There are 3 nested groupings, the coarsest first. Each group lies inside one group of the grouping before and may be the whole of it. The rows also spread widely along 11 directions, which tell nothing about the answers.
Known rows, each followed by its group in each grouping:
  3   1 -30   4 -23   4   3   7   0  12 -11 -15  -9   0 -23  -1   0  15  -9 -12   3   1 -17   7  -2
k109 k152 k793
 -5  -8   0  13  14 -13  -6 -11  -2   6 -11  26  -3  -3 -10 -13   3   3  24   2  10  10   1 -26   0
k109 k694 k211
-15  17  15 -21   2  23  19  -9  -2   4   7 -15 -22   3   3   3  -1  10   7  -4  -9 -16  10  10   0
k191 k475 k830
 -7  -5 -29  24 -23  30 -14   7   8  -1 -19   2  -3 -33   5 -12   9 -11 -29  -8 -13  11 -43   8  12
k109 k994 k487
 -9 -16  26   4  -4 -20  10 -49  13   9   3   2  -6  23 -21   8 -34  25  13 -14  12   4  30   6  -4
k109 k694 k700
-12  -7 -12  -9  -9 -11  -2  -6  21 -10 -12   6 -19  -6  -6 -14  12 -29 -16   8  -8   8  -4 -23  -1
k109 k282 k993
 -5  13  -3   6  -5 -12  -3  10 -14  11  11 -10  14  37  34  52  -8  37  33   3  12  13 -12  13 -11
k191 k340 k258
  3 -11  12   5   9  19   6   0  -2   7  19 -12   6  -1   5   1  -4   4   0  -3   6  -8   7  22   1
k191 k475 k493
  4 -10 -48  17   4   6  -9  28 -22  18  -8   8  -1   2   6  -1  25   8  45   1   5   5 -50 -22  -6
k109 k994 k219
 -5   6  -1  -7 -23  -2   3   7   5   3  -2 -17  -2  13  -3  -2   4   2  -8  -4   2  10  10  10 -11
k109 k994 k11
-38 -18 -16   3 -16  -8   5 -21   7  -7  -7  12 -17   3  15  15  -2   7   0  -1  14  -4  -5 -29 -22
k191 k475 k493
-30  26  13   5  -5   0  -7   6   5 -12 -22  11   3 -12   8  -6  12   0 -18   2  11  16  20 -11  -5
k191 k475 k493
 -7 -15 -16   5  -3  -8  -4   2  -6   5  -6  13   3  -2  11   3   8  -2   4   8   7   3 -18 -26  -9
k109 k994 k11
-12  12   6 -11   6   6   1   1  -9   0 -11   6  -4  -3  15   1  12  -2   7   9  -7   4  -8 -16   2
k109 k994 k11
 34   1  -6   4 -16  -6   4  -5  27  16  19  -3 -14  -4 -15   4 -11 -10 -11   8 -22  -8 -12  26  -1
k109 k694 k700
-52 -32 -20  27 -54 -25 -11 -14  29 -28 -30  29  -1 -11  27  -2  12 -17 -42   0  20  35   5 -30 -36
k109 k694 k211
-12 -26 -12   9  -3 -13  -9 -15  -6   6  -9 -13  12  27 -18   5 -10  13   1 -17  22  16   0 -10   2
k109 k994 k11
 21 -30 -14  33   7  11  -4  14  11  13  23  12   6 -25  -1 -19   4 -14   7   2   9  -5 -13  11  -9
k191 k475 k493
 -6  -9  11   4  -1  10   6 -14   6   2  -5   3  -6  -8  -5 -11  -2  -3  -2  -4  -4   2   5   4   4
k109 k694 k700
-17 -12  21 -23  23  43  14  17 -20 -14   8 -20   2  -7  29 -14  27 -27  -7   7  -8  -9   8   0   8
k191 k340 k258
  9  -3 -18  18   7 -24 -21  -9  33   1   4  18  -7  -5 -13   4  -8 -21 -10   8  -7  14 -15  -9   8
k191 k475 k830
-26   1  -1 -11  13   6  -8 -20   4 -16 -24  21 -16 -18  13  -6  14 -26 -13  13 -21   6 -21 -36  16
k109 k994 k219
-17  -3 -10   7   4 -11  -3  27 -21   5   1   2  17  20  23  15  19  18  27   3  31  13   4 -19 -22
k191 k475 k830
  4  21  -6  -1  -9  15  10  11 -29  22  -5  -3   8   0  18  30   2  39   5   6   2 -13 -25   7  -2
k109 k694 k211

New rows. What belongs after each?
  5   9 -12   6  -7   0  -3 -14  17  11  -6  -2 -24   8 -30 -12  -8   6  26 -15 -11  11  -5  12   8
k109 k694 k211
  2  -6  -9   8  13   8   1  -8  -9  18   6 -14  -1  11 -23   4 -12  23  19 -17  14  -8  -5   7   8
k191 k475 k493
-10  15  35  -9  17  -3   2 -19  17  -9   7  16  -8 -10  14   2  -5 -13  -9  15 -10   2  20  -3   6
k191 k475 k830
  9  28  12 -32  31  33  17   7 -20  11   8  -1  -9 -29  11  11   9  -5 -25  26 -25 -43 -23 -11  21
k191 k475 k830
-23   7   1  -4   3  22 -15 -34  23 -17 -26   1 -22 -17  -4  -8  -5 -28 -28  -8 -36  16 -24   0  38
k109 k994 k11
  4  18   1  -3 -21  16  -2  16  26 -10  10 -18  -9  -7  17   4   6 -25 -30   7 -25   8  -4  34   0
k191 k340 k258
  2  38  -6  -5  -6 -25 -13  12  -8   8 -20  -2  15  17  -9  21   2  21 -13   8   7  15  -3 -11   3
k109 k994 k219
-20   6  -9  -6  -7  -1   2  -1  13  -8   2  16 -20 -10  32  15  13 -15   0  20 -11  -4 -15 -19 -14
k191 k475 k493
  7   5  20   2  21  15   5  17 -25  14  19 -20  21  24  19  18  -1  26  35  -3  12   4   8  26   3
k191 k340 k258
-11  -1   6  -7  24  16   4  17 -11  -7  -3  25   3 -38  28 -10  27 -26 -22  27  -2 -14  -9 -34  -1
k191 k475 k830
 -1  13   9 -19  48 -15   4 -16 -22   9 -25  38  -5 -20 -23  -8   7  -1   2  24   0 -22  -7 -69  20
k109 k694 k700
  5 -26  -8  26 -12 -26 -16  -6  23  -2   1  17  11   0  -1  -3  -3 -16 -16   5  10  24   2  -2  -8
k109 k694 k211
 -4 -12 -41  -2  -6  16  -9  20 -15   3 -26 -17   7 -11 -26 -15  20 -13 -41  -8   4  -2 -31 -23  12
k109 k994 k11
 13 -18  11  12  19  -1   1  -6  -4  10  15   4  18  -4  -4   5 -15   4 -10   3  11  -8   3   1   5
k191 k340 k258
-17   7  13  -7   2  24   3   1 -14   1   0 -31  13  14   9  18  -3  19 -16 -13   7   3   7  26  13
k191 k475 k830
 30 -37  -5  -4   5 -13  13 -19   8  19  32  -4  -4  12  -8  18 -16  -7  -3  13  -7 -24 -13   3  -2
k109 k694 k700
 -4 -22 -13  11  -7 -13  -8 -18  13   2   5   5  -9  19   8  15  -7  -2  20  -1  -3  16 -14   1  -2
k109 k694 k211
-30  16  11  -8  11 -11  -5 -43  14 -10 -17  27 -15 -13  10  26 -18   2 -27  12 -11  -5 -10 -30  15
k191 k475 k830
  3  10  -2   5   7  13   4 -16   2  15  -7   6 -20  -6 -15  -3  -7  14  27  -8 -15  -3 -16   5  13
k109 k694 k700
 -6 -23   5  -5  22 -28 -11 -17   9  -8   4  12  -1  26  14  13   5 -24  23  15  -5  21   0 -22   6
k109 k694 k700
  1   3  15  -5  26   1 -12 -12   4  -5   2 -11   9  12  -1  16 -11 -11 -13   3 -10   9  -2   7  30
k191 k340 k258
-22 -29 -13  26  28  48 -14   2  -8  -7 -17  -5  -1 -18  -7 -38  14 -17  25 -29   0  19 -19   2  29
k191 k340 k258
  5 -61  11  18   9   2   2  -4  -3   6  27 -11  22  17  15  -7  -2  -7  19  -7  22  13  12  17  -7
k109 k282 k993
 19   6  32  -2  10 -29   2 -17  16   9   8  23   4  -9 -21 -16 -15  -7 -14  17   4  -1  30 -13  -4
k109 k994 k11
 22  18 -21   8  13  25 -20  30   2   8  -7  -6  -2 -16  -5 -19  22 -25   9   3 -27  17 -37  15  27
k109 k994 k11
-14  -6  14  14  -7  -1  11 -18   0   9 -12  17  -5  -7 -14 -18  -7  21  15 -11  17   2  21  -8 -14
k109 k694 k700
 20  12   4   4 -12 -22 -10  23  18   1   8  10  11  -5  12  -1  12 -22 -20  24  -5  18   4   4 -12
k109 k994 k11
 -7  16  18  -8  -6 -23   4  29  13 -10  18  24  -1  -3  51   8  29 -23   7  40   3   8  23 -14 -39
k191 k475 k493
-22  -9 -29  -2  -3   3 -10  10 -18  -5 -26 -14   5  12   5  12  18   4  -4  -6   7  18 -25 -17  10
k109 k152 k793
-15 -18  -1  57  -5  35 -15   2  22  -3 -25  30  -8 -49 -18 -76  15 -16  26 -32   6  38   8  17   2
k109 k694 k211
-29 -24  -8  -4 -19  12  18 -32  10  -6  -9  13 -33 -20  11  -5  -2  -3  -7   0  -8 -12 -14 -19 -11
k109 k152 k793
  9  15  12  12 -10  -4   1  -1   3  11 -10  11  12 -18 -12  -1  -7  13 -30   4   4   1   6   7   0
k109 k694 k700
-12  -3 -13 -34  13   7  12 -14  -5   2  -5  -7 -37  12 -14 -10  13 -15  25   3 -17 -15 -12 -34   5
k109 k994 k11
 -9  -9  -3   2   8   2  -5  -4  11  -4  11  -6  -9  13  10   5   4 -12  20   0  -3  11   0   6   1
k191 k475 k493
 12   9 -37  14 -14 -37 -22   5  16   8 -12  21  -2   5  -4  23   2  -4  -5  17  -4  17 -33 -20  -3
k109 k694 k211
  7  16  -5   6  16  -1 -10  10   5   7   8   9  -2  -2  13  12   5  -2  16  12  -8   6 -15   1   6
k191 k475 k830
  4  21 -10   4   9  20  -2  14   7   7   2   4 -17 -16   3  -7  11  -7  16   3 -17  -1 -17   7   7
k191 k475 k830
 12 -24  -2 -13  25   7   3  -4  -7   9  12  -6  -6   4 -11 -13   6 -21  12   6  -8  -9 -10 -14  12
k109 k994 k11
 15  31  16 -14  19 -30   6   8   0  13   5  26 -11   6   3   2   8   7  43  28  -2   3  12 -21  -9
k109 k152 k793
-15  -9   1  14   7  42   2 -16 -11   4  -7 -17   2  -8  -2   3 -15  19  -3 -25  -1  -3 -17  21  23
k191 k340 k258
-10  18 -20  -4  -4  -4  -8  10  -4   1 -14 -15   0  16  -8  17   3   9  -6  -4   4   8 -11  -8   5
k191 k340 k258
-21 -17   7   7  15   7  -1  -5  -6  -3   4   1   1   8  12  -3   6   0  21  -4  15   7  10  -7  -4
k191 k475 k493
 -7 -24  20  -9  24   7  12 -23  -8   2   1   8  -9  -2 -10 -22   2  -8  14   0   3  -8  16 -19   6
k109 k694 k211
 -8   7  12   2   7  14   8 -13  -1   7   0   9  -2 -22  -4  -1 -10  10 -20   1   3 -16   3  -4   5
k191 k475 k830
-36  24  39 -12 -17  15   6 -16   5 -21 -26   0   4 -14  24   8   1  -1 -52   4 -10  12  22   8   7
k109 k694 k700
-24 -31  12   9   4   5  -1 -33  14 -11  -8  11 -12  -2  -2 -22  -2 -15   9 -11   2  16  14  -8   4
k109 k694 k211
-12 -17 -21  -5   5  27  -7  23  -3 -11   4 -24   3   2  19   3  26 -29 -19   0  -8   6 -21   5  10
k191 k475 k830
  0 -64  13  -4  37  14   0 -35  -4  -3  21 -11   6  17  13  11  -8 -26   5   1 -12  -2 -15   4  29
k109 k694 k700
  2   7  -2   3 -14 -12  -5  19  12  -3   7  -2  14  -3  12  13   6 -10 -40  14   7   6   7   4 -13
k191 k475 k830
 15  -8  -8  18   4  13  -6   2  -5  13   5   7   9 -12  13  12  -1   5   1   6  -7   2 -30  13  10
k109 k694 k211
 36  23  -4  -9 -17 -17  12  20   6  23  12  -1  -6  -1 -26  -6   4   3 -11  16   0 -16  11   3 -18
k109 k694 k211
 -2 -59  -1  13 -14   9  16 -21   4  10  28  -3  -5   5  13  -7 -10   0  16  -7  11  -9  -1   9 -23
k109 k994 k11
 -1  33  -6 -13 -16 -17   2 -14  12   8 -17   4 -20   6 -18  17  -9  13 -10   5 -14  -2  -7  -8   3
k109 k694 k700
 25 -19   3  16  14  -6  -3   5  16   7  17  28  -4 -19   3 -23  11 -30  18  19  -9   5  -3  -4  -4
k109 k694 k211
 30  -6  18  -3  55  10   3  19 -28  20  21  -7  20   7 -17 -13   4   1  32   6  12 -11   9  -2  18
k191 k340 k258
 -6 -15 -23   7 -16  17  13  -2   6   5   7   6 -18 -20  10   2   0  -3  -9   3  -5 -21 -25  -8 -15
k191 k340 k258
-23  11  20  18 -12  -8   3  -8   2   2 -19  32   0 -18   2 -23   1  18  14  -3  20  16  25 -18 -21
k109 k994 k11
 18  -1  15   0 -10 -33   0 -12  19   5   6   7  12   3 -13  14 -16  -4 -39  16   3   2  17   1  -5
k109 k694 k700
  6   3  -2  24 -18 -39 -21 -12  16   1 -14  23  26  -4   3  30 -17   9 -51  15  12  19  -7  -8   0
k109 k694 k211
-12  29   6  -8  -9  40   7  29  -7  -1   0 -32  -7   1   9 -10  21   3   5 -12  -6   6  11  36   0
k191 k475 k493
-22  44  12  12 -20 -23  -6  32  -7  -3 -41  24  17  -8  -6 -20  25  20  -3   3  29  31  38 -23 -26
k109 k694 k700
-60  24   2   8 -24  -2 -11 -16  11 -25 -43  10  -8   0  16  10  -1  13 -16 -14   8  30   9 -17  -4
k191 k340 k258
 19  30 -22 -25  28 -23  -4  28 -24  21 -11   2  -8  18 -33  -8  23   5  38  16   4  -5 -10 -48   5
k109 k994 k487
 -9  30  -1  -4  -6  -3  -4  23  -5  -4 -11  -6   8   5  10  14  10   7 -12   7   4  10   2  -2  -3
k191 k340 k258
  1   8   8  22 -17 -46 -14  11  24   2   0  26  13  11  16   5   3   3  17  15  19  39  21  -2 -26
k109 k282 k993
 -9 -10   1  14  -5  14   0  12 -12   7  -4 -16  14  12   4  -8   7  18  21 -18  19  20   7  20  -1
k109 k282 k993
 -9   9  26 -30  19  17  11 -18  -7  -4   6 -19  -3   2   6  18  -6  -5 -33   9 -11 -22   8   3  19
k191 k475 k493
-14  22 -23  -4 -29  -1  -8   1  17  -5 -22  -8 -19   4  -5   3   8  -4 -14  -4 -16  16 -17   0   0
k109 k994 k219
 15 -12  -5   8   2 -29  -8 -14  14   9   7   3   1  16 -12  13 -15   4   7   5   3  13  -5   2   5
k109 k152 k793
  0   3  10 -13  17   9   5   6  -8   1   0  11  -2 -16  22  -1  17 -15  -3  22 -11  -7 -11 -16   6
k109 k282 k993
 14   3   4  -7  -1 -20  10   2 -12  18  18  11   5  11  19  27  -2  18  15  24   5 -14  -8 -12 -20
k109 k994 k219
-49  16  27  -5 -11  -1   1  -9  -4 -22 -22  -1   9  10  29  17   0  14 -18  -3  14  20  28  -9  -8
k191 k340 k258
-33   2  18  -6   9  17   5  -2  -5 -13  -8  -5  -9  10  15 -11  12  -2  27 -10   4  14  22  -4  -2
k191 k340 k258
 -8  17   2 -15 -10  -1   8  27  -1  -4  10   4   0  -4  39  18  23  -9 -16  27  -1  -6   2  -8 -24
k191 k475 k830
-11 -53   9  27  14  32  -6 -32   3   0   5   1   3 -13   3 -22 -13 -10  10 -21  -1  11 -12  15  22
k109 k994 k487
-28  -1   4  11  -5   4  -3 -13  13 -10  -5  10 -14   4  24   5  -2   0  23  -4  -2  19   1   0  -7
k191 k340 k258
-29  19  -7  16  -6  22  -5 -29  17  -1 -27   9 -26 -25 -22 -12 -15  13  -5 -23  -7   2 -10   1  15
k191 k475 k493
 10  -4  21  11  30  15  -2 -20   0  10  16  11   8 -19   8  11 -18   4  -5   8  -5 -13 -10  11  21
k191 k475 k493
-10  22  -4   3  -2 -16 -15  -4   3  -1 -27   9   5   2 -14   2   1   6 -12   1   2  20  -3 -17   8
k109 k994 k219
